There are 9 hidden switches. A switch that is on adds its own fixed numbers to the row, and there is some noise. The rows also spread widely along 11 directions, which tell nothing about the answers.
In the rows, zero is written as 128.
Some rows, each with its switches (1 for on, 0 for off) after it:
[ 97 119 170 131 114 207 118 181 132 121 155 111 118 114 152 131  56  79
 131 153 150  93  95  94 100 102 125 119 136 118 135  93 111 126 118]
0 1 1 0 0 0 0 0 0
[ 85 103 113  80  79 111 131 148  75 106 158 146 154 101  97 143 179 118
 130 150 137 132 195 122 107 154 154 140 112 162 157 136 117 117 151]
0 1 1 1 0 0 0 1 0
[168 135 124 173 114 113 142 117 130 101  78 120 126 157 138 141 106 120
  85 154 101 137 134 140 106 163 134 141 158  93 136 151  83 164 124]
1 0 1 0 0 1 0 1 1
[143 159  92 183 149 143  86  96 151 116  99 132 102 174 150 133  86 122
  88 124  79 110  96 120 162 129 111 132  74 122  66 177 125 158  83]
0 0 1 0 0 1 0 0 0
[122 135 109 113 117 147 100 142 127 119 150 108 122  95 142 139  58 144
  91 134 126  91 125 126 144  96 112 121 108 106 128 156 153 123 117]
1 1 0 0 1 0 1 0 1
[106 114 131  94 139 106  75  97 143  84 162 109 152 151 133 147 119 170
 128 129 116  92 120 171 157 109 160 148 114 156 144 161 119 106  98]
0 0 1 0 1 1 1 0 1
[112 145  81 151 106 152 126 145 106  88  62 124 126 115 106 140 149 159
 129 152 132 126 150 130 101 107  79 135 166 144 133 177 114 142 139]
1 0 1 0 0 1 0 1 0
[ 82 117 143  94 110 151  84 110 139 100 115 146 146 170 101 163  97 109
  98 106 121  74 102 174 119 126 160 170  79 133 110 126  85 160  73]
1 0 1 1 0 0 0 0 1
[ 70  89 137 142  71 148 126 116 105 114 155 149 114 129 107 176 138  96
  82 143 148 101 174  92  96 150 144 143  84  93 150  91  92 138 108]
0 1 1 0 1 1 1 0 0
[124 128 100  84 126 126 105 168 111  83  53 116 154 132 139 114 154 134
 159 155 114 151 141 183 104  85 135 138 160 175 128 180 119 102 154]
0 1 1 1 1 0 1 1 0
[138 110 131  96 121 103 105  98 161  98 158 102 124 134 134 135  75 203
 120 132 149 106 120 157 134 109 119 137 162 104 162 166 148 121 123]
0 0 1 0 1 0 0 1 0
[125 112  89 103 126 123  87 121 141  91  67 126 148 129 127 148 126 200
 116 131 108 105 130 181 110  81 129 140 129 139 118 188 130  94 115]
0 0 1 0 0 1 1 1 1
[168 138 124  93 121  91 128 112 153  87  93  92 141 154 149 116  81 177
 136 128 120 136 111 199 153 127 142 153 183 138 148 179 106 150 152]
0 1 1 0 1 1 0 0 0
[108  81 116  84 112 151  94 142 145  90  85 117 146 104 133 140 144 155
 146 117 129  94 128 168 101  69 159 128 125 161 135 160 125  70 143]
0 0 1 0 1 1 1 0 0
[143 121 103 149 118 135 124 120 111  94  74 141 136 108 133 166 158 136
  94 140  98 115 138 133  93 129 143 135 119 148 119 172 101 125 109]
0 0 1 0 0 0 1 0 0
[ 92 119 121 126  91 183 115 142 128 129 132 146 107 106 102 153  85  90
 109  97 141  77 114 100 127 136 114 139  87 110 113 115 117 172 118]
0 0 0 0 0 0 0 0 0
[151  79 124 194 111 182 119 143 132  93  93  97 115  91 152 134 112  90
 137 135 109  78 132  86 140 125 127 117 158 142 169 157  95 102 185]
0 0 1 0 1 1 1 0 1
[128 102 120 149  85 130 126 128 133 124 140 116 105 143 109 102  85  63
 141 111 123 112 151 103 183 172 135 141 108 102 140 114 109 162 181]
0 0 1 1 0 1 0 0 1
[114 161 107 168 129 129 115 151 104 105 104 114  96 179 118  89 127  79
 163 151 115 161 157 127 166 127  96 137 133 119 111 137 123 153 153]
0 0 1 1 1 0 1 0 1
[144 145 110 160 103 171 142 157 118  95  60 105 105  97 147 156  86 128
  92 159 135 119 132 123  82 113  83 129 179 106 138 166  95 156 134]
1 0 1 0 1 1 1 0 0
[118 119 104 223 107 146 140 111 102  79  65 128 108 167 109 141 188 108
 145 158 121 123 175 105 129 146 105 148 165 136 179 135  76 141 145]
0 1 0 0 1 1 1 0 0
[121 111 114 151  98  94 135 131 113 126 109 151 121 189 118 112 148 106
 128 148 105 167 168 139 115 131 155 134 103  81 112 120 126 110 135]
0 1 1 0 0 0 0 1 1
[105 144 103 140 124 144 111 139  95 100  97 148 142 135 106 134 165  86
 144 111  93 118 123 135 142 152 141 148  92 177  96 163  99 155 120]
0 0 1 0 0 0 0 0 1
[139 113 161 156 125 138 138 153 123  99  73 129 124 154 160 148 147 118
 107 177 119 161 135 142  43  96 155 118 156  94 131 117  99  84 104]
0 0 1 0 1 0 1 0 0
[156 115 132 178 122 113 111  79 152 104 113 127 111 172 140 154  80 157
  70 141 104 104 109 139 117 130 133 141 111  74 127 153 108 133  79]
1 0 1 0 1 0 0 0 1
[108  99  88  62  90  83 102 130 121 122 139 144 142 116  93 122 131 131
 121 104 115 122 173 163 155 132 166 136  71 125 120 145 151 122 157]
0 0 0 1 0 0 1 1 1
[126 125 121  85 115  69 103  96 153 106 127 122 119 195 107  99 108 126
 145 107 124 139 136 187 193 143 156 168 110 117 127 143 127 158 141]
0 0 1 1 1 0 1 0 0

New rows. What belongs after each?
[121  89  91 143 113  85 107 109 116 105 139 118 125 149 117  97 178 119
 181 120 104 132 177 131 195 132 155 131 104 148 145 158 142  86 186]
0 0 1 0 1 1 1 0 1
[125 128  96 174 136 107  87  52 132  97 192 124 113 155 139 159 116 175
  88 137 102  82 143 101 188 153 120 142  81 134 139 182 133 132  88]
0 1 1 0 1 1 0 0 0
[143  90 160 135 111 113 132 135 137 121 165 120 121 139 146 106 118  74
 144 126 119 133 135 112 150 153 181 120 115 116 143 114 118 112 163]
0 0 1 0 1 0 0 0 0
[130  97 111 171 100 184 105 133 155 107  81 111 103 112 134 147  83 153
 107 134 140  78 128 105 100  83  90 111 142 108 138 131 131  95 131]
0 0 0 1 0 1 0 0 0
[179  86 132 196  97 140 133  93 167 106  99  97  89 131 168 148  35 154
  62 156 130 101 138 101 115 133 112 130 173  49 175 146 106 137 143]
0 1 1 0 1 1 1 1 0
[ 78 130 116 124 118  91  97  98 102  86 177 120 140 186 100 124 176 134
 162 144 128 122 175 144 183 151 139 161 114 161 163 137 113 122 129]
0 1 1 1 1 1 0 0 1
[102 172 127 163 140 148 108 149 111  99 121 116 111 175 129 114 106 113
 141 155 126 138 116 133 132 109  94 133 135 120 106 143 120 152 100]
1 0 1 0 1 0 0 0 1
[149 118 132 108 119  93 125 157 137 114  94 118 140 161 157 104 140 102
 139 142 105 171 128 174 110 107 181 120 124 127 104 146 123  90 143]
1 0 1 0 1 1 0 0 0
[117 127 123 147 109 101 125 114 102 105 174 122 121 139 121 140 119 140
  96 159 127 130 169 107 130 157 122 134 132 102 153 132 128 134 123]
0 0 1 1 0 0 0 1 1
[ 95 152 132 162  99 181 133 177  96 124 100 142 109 124 116 154 105  82
  90 152 130 127 138 101  66 125  98 124 117  90 106  98 102 152  96]
0 0 0 1 0 0 0 0 1
[126  88 153 116 117 129 127 157 116  88 108 123 164 132 143 132 187  76
 161 145 109 127 141 139 106 140 198 132 137 192 157 121  78  84 151]
0 0 1 1 0 1 0 0 0
[161  95 131 162 100 125 138 157 135 144 168 108 108  87 162 126  56 137
  78 163 128 125 145  80  92 100 126  75 125  49 131 125 173  76 145]
1 0 0 0 0 0 0 1 1
[118 120 129  97 127 115  88 125 157 113 117 120 129 189 142 119  68 162
 114 130 115 125 109 182 116  81 143 137 110  87 101 149 143 111 102]
0 1 1 0 1 0 0 1 1
[129 150 128 172 131 173 109 158 115 105 168  80  96 100 155 131  55 116
 105 174 135 101 121  79 129 108  73 106 151 108 138 145 134 130 122]
1 0 1 1 1 0 0 0 1
[ 91 134  99 134 134 144  92 151 110 105 164 104 124 125 122  99 155  86
 190 122 121 108 149 102 201 128 131 125 113 187 136 149 140 122 167]
0 0 0 0 1 1 1 0 0
[109 121 116 139 120 147  90  72 130 101 177 142 132 126 128 187  80 152
  59 119 102  46 109 112 145 152 139 155  67 129 128 162 112 153  67]
0 1 1 0 0 0 0 0 1
[130 136  75 139 120 121 121 153 110 103  65 126 140 132 123 107 176 115
 156 142 100 146 157 149 143 108 139 127 121 162 121 169 123 108 162]
1 1 0 0 0 1 1 0 0
[ 81 181  80 131 135 109  97 137  78 110 128 141 121 156 108 120 171 110
 132 144 101 153 155 142 157 132 118 141  74 145  77 170 137 152 103]
1 0 1 0 1 0 1 0 1
[115 115 151 149 145 150  80 135 161 102 145  96 119 187 149  96  72 106
 164 128 119  99  90 130 162 102 134 130 139 126 130 139 129 114 127]
0 0 1 0 1 0 0 1 1
[ 79  71 142 196 112 192  94 147 147  87 125  94 109 177 129  95 111 100
 200 145 152  81 137  89 145  75 108 119 166 125 178 109 119  74 176]
0 1 1 0 1 1 0 1 1
[149  87 125 153 135 127  92 148 147  96 102 100 138 153 159 101 125 112
 151 150  96 118 135 127 133  92 157 106 144 147 134 147 128  56 160]
0 0 1 1 0 1 0 1 1
[143 130 140 229 141 152 121 143 110  93 156  84  94 156 156 107 117 106
 151 189 126 132 151  69 141 117  84 102 172 111 167 125 124  97 151]
0 0 1 1 1 0 0 0 1
[122 141 127 135 124  85 122 112 123  97 162 107 117 173 126 114 138 155
 151 155 146 148 147 148 151 125 114 137 155 115 150 146 135 131 130]
1 0 1 0 1 0 0 0 0
[163 140 126 194 140  99 133  97 123  78  97 110 135 183 152 130 141 147
 132 170  97 138 134 142 144 149 135 147 177 138 162 160  89 129 128]
0 1 1 0 0 1 0 0 1
[124  98 142 137 113 100 116  99 123  83 145 120 133 148 128 153 151 143
 111 150 126 112 152 141 113 137 156 143 135 136 169 139 101 106 112]
1 0 1 1 1 0 0 0 0
[123 117 133 140 113 128 121 120 123  90 205  85 124 109 127 140  89 179
 132 161 158  92 151  98 145 137 101 129 187 117 197 142 125 126 148]
0 0 1 0 0 1 0 1 1
[107  66 145 184  98 134 122 102 143  84 106 121 112 174 125 152 151 135
 123 155 141 111 170 115  93 122 141 138 157  89 186 111  94  96 129]
0 0 1 0 1 1 1 1 0
[125 119  88 181 138 173  90 144 119  74 108  81 115 111 128 109 123 160
 175 153 129  86 142  99 152  85  58 116 187 176 168 190 142  92 173]
0 0 1 1 1 0 0 1 1
[ 89 152 147 123 128 143 110 174 140 116  97 122 126 207 128 102 120  77
 158 143 128 149 110 157 108  96 144 134 131 120  92 104 112 139 110]
1 0 0 0 0 1 0 1 0
[125 132  82 172 100 171 123 151 131 123  50 131 103 135 114 110  98 104
 139 106 118 117 130 128 135 108  88 120 120 105  97 144 125 144 153]
0 0 0 0 0 1 0 0 1
[110 107 108 183 147 140  84 146 135 102 111 101 120 175 151  98 151 129
 169 157 107 133 136 127 133  57 126  97 111 131 109 146 153  33 125]
1 0 1 0 1 1 0 0 1
[112  87 135 146 110 208  83 127 153 113 159 107 105  83 147 159  20 108
  84 113 128  29  96  78 135 114 115 126 109 110 144 148 119 141 119]
0 0 1 0 1 0 1 1 1
[104 141 103 175 133 169  96 134 112 111 124 131 110 134 121 123 118  79
 130 129 103 100 127  95 165 132 114 128  86 136 105 150 122 148 120]
0 0 1 0 0 0 1 0 1
[123  95  93 162 109 135 100  98 137 104  90 143 119 145 103 140 124 110
 118  93 104  84 143 127 159 145 128 151 103 121 134 160 114 148 142]
0 0 0 0 1 0 1 1 1
[ 83 115 108 130 108 147 106 139  80  89 152 132 153  90 120 183 175 157
  97 158 119 100 166 100  81 129 122 125 119 163 149 163 110 102  98]
0 0 1 0 1 1 0 1 1
[ 71  91 142 152  91 152 116 122 111  87  98 151 135 190  95 150 180  92
 147 136 141 115 155 134  93 139 146 162 134 133 162 109  72 134 119]
0 1 1 0 1 0 0 1 0
[106 147 135 123 118  94 110  83 127 106 200 119 115 186 109 133  82 159
 117 137 144 116 135 145 169 150 122 161 119  92 149 135 129 169  97]
0 1 1 0 1 0 0 0 1
[161 134 122  79 111  71 121 129 134 107 112 112 156 142 158 126  97 150
  99 141  98 153 125 196 125 120 177 137 117 113 113 174 126 113 126]
1 1 1 0 1 1 0 0 1
[175 140 107 172 116  92 145 114 120  99  85 114 126 138 138 146 131 151
  82 165  95 140 155 140 117 147 122 132 153 114 143 160 104 129 124]
1 0 0 1 0 1 0 0 1
[106 111 113 173  89 167 129 141 117 121 138 120  92 112 101 114  90 101
 140 126 150  96 143  82 148 125  85 121 119  93 141 121 131 147 165]
1 0 1 0 0 0 0 0 1
[117 129 125 132 120 145 110 125 127  71 120  96 142 137 127 150 106 163
 124 159 136  90 128 149 127 110 116 146 173 148 171 151  97 120 114]
1 1 1 1 0 1 0 0 1
[106 167 116 182 127 159 112 133 103  98 169  98  91 142 126 128 109 109
 133 164 140 118 150  73 160 150  65 128 148 134 144 139 114 170 124]
0 0 1 1 1 1 0 0 0
[102  75 141 119  88 191  95 145 152 126 169 122 129  92 133 149  48  82
 100 104 129  31 107  94 140 111 155 119  73 115 134 111 124 107 125]
1 1 0 0 0 1 0 0 1
[139 112  84 151  91 145 117 123 144 126  83 122  83 133 104  88  61  83
 153  79 119 105 128 128 208 147 103 148 105  94 116 160 127 180 195]
0 0 1 0 1 0 1 0 1
[ 90 111  89 192  99 152 107 147 113 128 105 140  96 161 110  98 161  44
 165 126 114 131 158  91 160 125 118 116  69 125  93 126 133 117 162]
1 0 1 0 1 1 0 0 0
[ 94 119 160 144 121 194  96 140 139  93 153 105 133 129 137 165  72 105
 102 141 141  49 101 108 114 119 123 136 137 139 155 109  87 139  86]
1 0 0 1 0 1 0 0 1
[ 68 155 145 145 142 125 100 153 115  98 131 124 128 223 111 103 158  70
 180 150 124 153 139 140 153 131 149 149 139 137 120  99  98 144 112]
0 0 0 0 0 1 1 1 1
[149 121 131 174 120 106 131 133 115 109 142 114 106 150 144 112 138  93
 130 160 112 159 161 106 138 147 132 115 131 112 137 133 124 115 152]
0 0 1 1 1 0 0 0 0
[161 110 118 136 113 139 128 130 136 101 145 102 127  84 151 130  80 154
 115 145 128  99 133 106 137 131 120 125 166 137 171 177 126 126 165]
0 1 1 0 0 0 0 1 0
[ 92  84 101 171 101 174  90 129 122 112 160 118 102 114  98 123 105 101
 151 121 138  65 156  65 168 127  90 121 107 129 156 138 143 117 170]
0 0 1 1 0 0 0 1 1
[124  93 129 143 127 155  79  99 179  95 106 103 128 171 132 113  80 134
 162  95 119  60  85 151 186 103 140 147 128 146 137 147 113 115 136]
0 0 1 0 0 1 0 0 1
[145 132 106 126 112 134 129 141 150 125  43 142 120 152 121 115 102 108
 127  99 106 139 108 168 126 123 136 136 110 110  87 147 114 153 141]
0 0 0 0 0 0 0 0 0
[138 130  98 180 146 137  93  62 163  92 129 118 107 154 120 151 104 196
 115 121 122  65 113 125 173 122  86 141 136 136 151 174 131 142  98]
0 0 0 0 0 0 0 0 0
[180  89 118 144  93 103 135 104 151 125 147 120 125  92 148 142  88 116
  75 125 102 100 136 106 143 167 172 120  96 104 134 159 114 131 154]
1 0 1 0 0 1 0 0 0
[148 113 112 246 151 162  94  64 150  76  67 129 109 189 140 149 140 119
 112 130  84  77 115 100 148 147 110 154 140 148 141 182  82 152 101]
0 0 1 0 1 0 0 1 0
[123 112 134  62 108  94 102 113 143 113 180 114 153 110 153 156  65 190
  71 143 125 106 130 163 124 101 171 126  97  99 130 144 145 100  97]
0 1 1 0 0 1 1 0 1
[ 98 160  97 168 132 130 101 100 110  92 164 126 126 151  95 140 147 111
 137 121 110  82 137 103 199 173 112 152 103 174 134 162 105 180 108]
1 0 0 0 0 1 0 0 1
[ 61 107 141 145 113 186  85 149 107  93 139 124 125 143 126 173 121  93
  95 156 132  85 145  98  88 118 126 138 115 123 136 115  87 124  88]
0 0 1 1 1 1 1 1 1
[146  79 134  94  98 141 108 111 162  93  69 135 158 125 147 165  98 132
  80 113 101  74 104 170 100 122 180 151 110 147 132 157  79 117 113]
0 1 1 1 0 1 0 0 0
[148  93  96 108  69 134 130 133 130 135 180 102 108  53 125 133  43 159
  91 123 142  87 156  88 149 139 104 112 127  83 155 158 152 136 181]
0 0 1 0 0 1 0 1 1
[ 86  73 121 135 146 151  31  85 184  92 164  97 111 195 136 109  65 147
 160 109 123  44 104 145 201  56 130 139  83 124 137 137 156  69 114]
0 1 1 1 1 0 1 0 1
[127 159 142 159 134  98 108  93 150 125 205 116  96 196 160 138  54 155
  68 160 124 130 124 112 151 130 124 122  96  60 112 122 149 139  63]
0 1 0 0 1 1 0 0 0
[150 140 102  82 121 137 109 160 172 113  69 100 124 127 138  91  57 149
 156 102 124 125  95 189 156  82 116 130 157 126 110 163 145 135 161]
0 0 0 0 0 1 1 0 0
[111 157  73 155 115 147 126 175  84  93  73 114 132 118 125 122 155 162
 148 181 126 152 158 134  98  78  74 114 160 139 125 172 138  96 143]
1 1 1 0 0 1 0 0 1
[104  59 132 121 115 153  71 107 154  84 166 104 151 105 145 163 107 165
 109 129 125  40 121 124 115  90 154 122 116 145 166 159 128  58 112]
1 0 1 0 1 1 0 1 1
[137  98 126 142 111 162 122 145 122  87  95 105 141  84 145 147 145 120
 130 142 122  97 130 119 102 118 136 120 154 166 157 164  94  97 151]
1 0 1 0 1 1 0 0 0
[131 154 133 143 118 112 132 150  96 103 180  91 116 121 141 115  87  97
 126 177 131 140 163 109 165 149 113 129 154 111 167 137 120 154 156]
1 1 1 1 1 0 1 0 1
[162 110 103 110  91  94 156 141 113 111  60 137 135 108 123 137 152 148
 101 144 111 164 162 163  80 126 140 129 136 113 126 159 116 110 154]
0 0 1 1 0 0 0 0 0
[135 132 133 149 124 166 121 190 121 108 144  75 120  82 169 117  78 119
 131 169 139 119 132 101 109  81 108  86 168 111 155 136 139  85 153]
1 0 0 0 1 1 1 0 1
[164 136 137 159 122 100 124 112 157 101 100  99 100 193 149 101  41 113
 107 153 121 141 126 158 162 129 131 152 154  61 143 132 104 159 141]
1 1 1 1 1 0 1 0 1
[137 102 100 129  87 173 129 166 115  99  84 106 124  59 116 134  84 146
 120 136 142  93 147 114  99 112  82 123 174 131 158 164 119 134 179]
0 0 1 1 0 0 0 1 1
[ 96 125 162 207 156 176  90 165 138 109 181  90 104 189 160 100  99  70
 173 167 129 110 118  62 152 102 117  98 145 124 137  91 132  88 126]
0 0 0 0 0 1 0 1 1
[130 111 113 118  74 156 137 154 118 128 103 141 115  96 113 135  73  75
  99 102 119 114 132 120 117 165 134 142 110 102 118 142  96 188 161]
0 0 1 0 1 0 0 1 1
[124  66 112 139 116 160  84 123 175 122 103 118 108 127 139 129  62 160
 119 112 124  73 110 141 126  52 122 111  94  80 116 140 162  67 133]
0 0 1 0 0 0 1 0 1
[134  99 180 230 151 119 110 100 150  74 128 106 135 223 161 137 159 121
 137 187 105 114 127 116 106 120 166 120 175 120 186 106  83  67  97]
1 0 0 0 0 1 0 1 1
[ 72 150 125 152 119 108 113 111 100  97 191 126 114 184  96 131 167 125
 150 149 153 133 167 105 158 163 112 145 133 132 156 115 118 158 112]
0 0 0 0 1 1 0 1 0
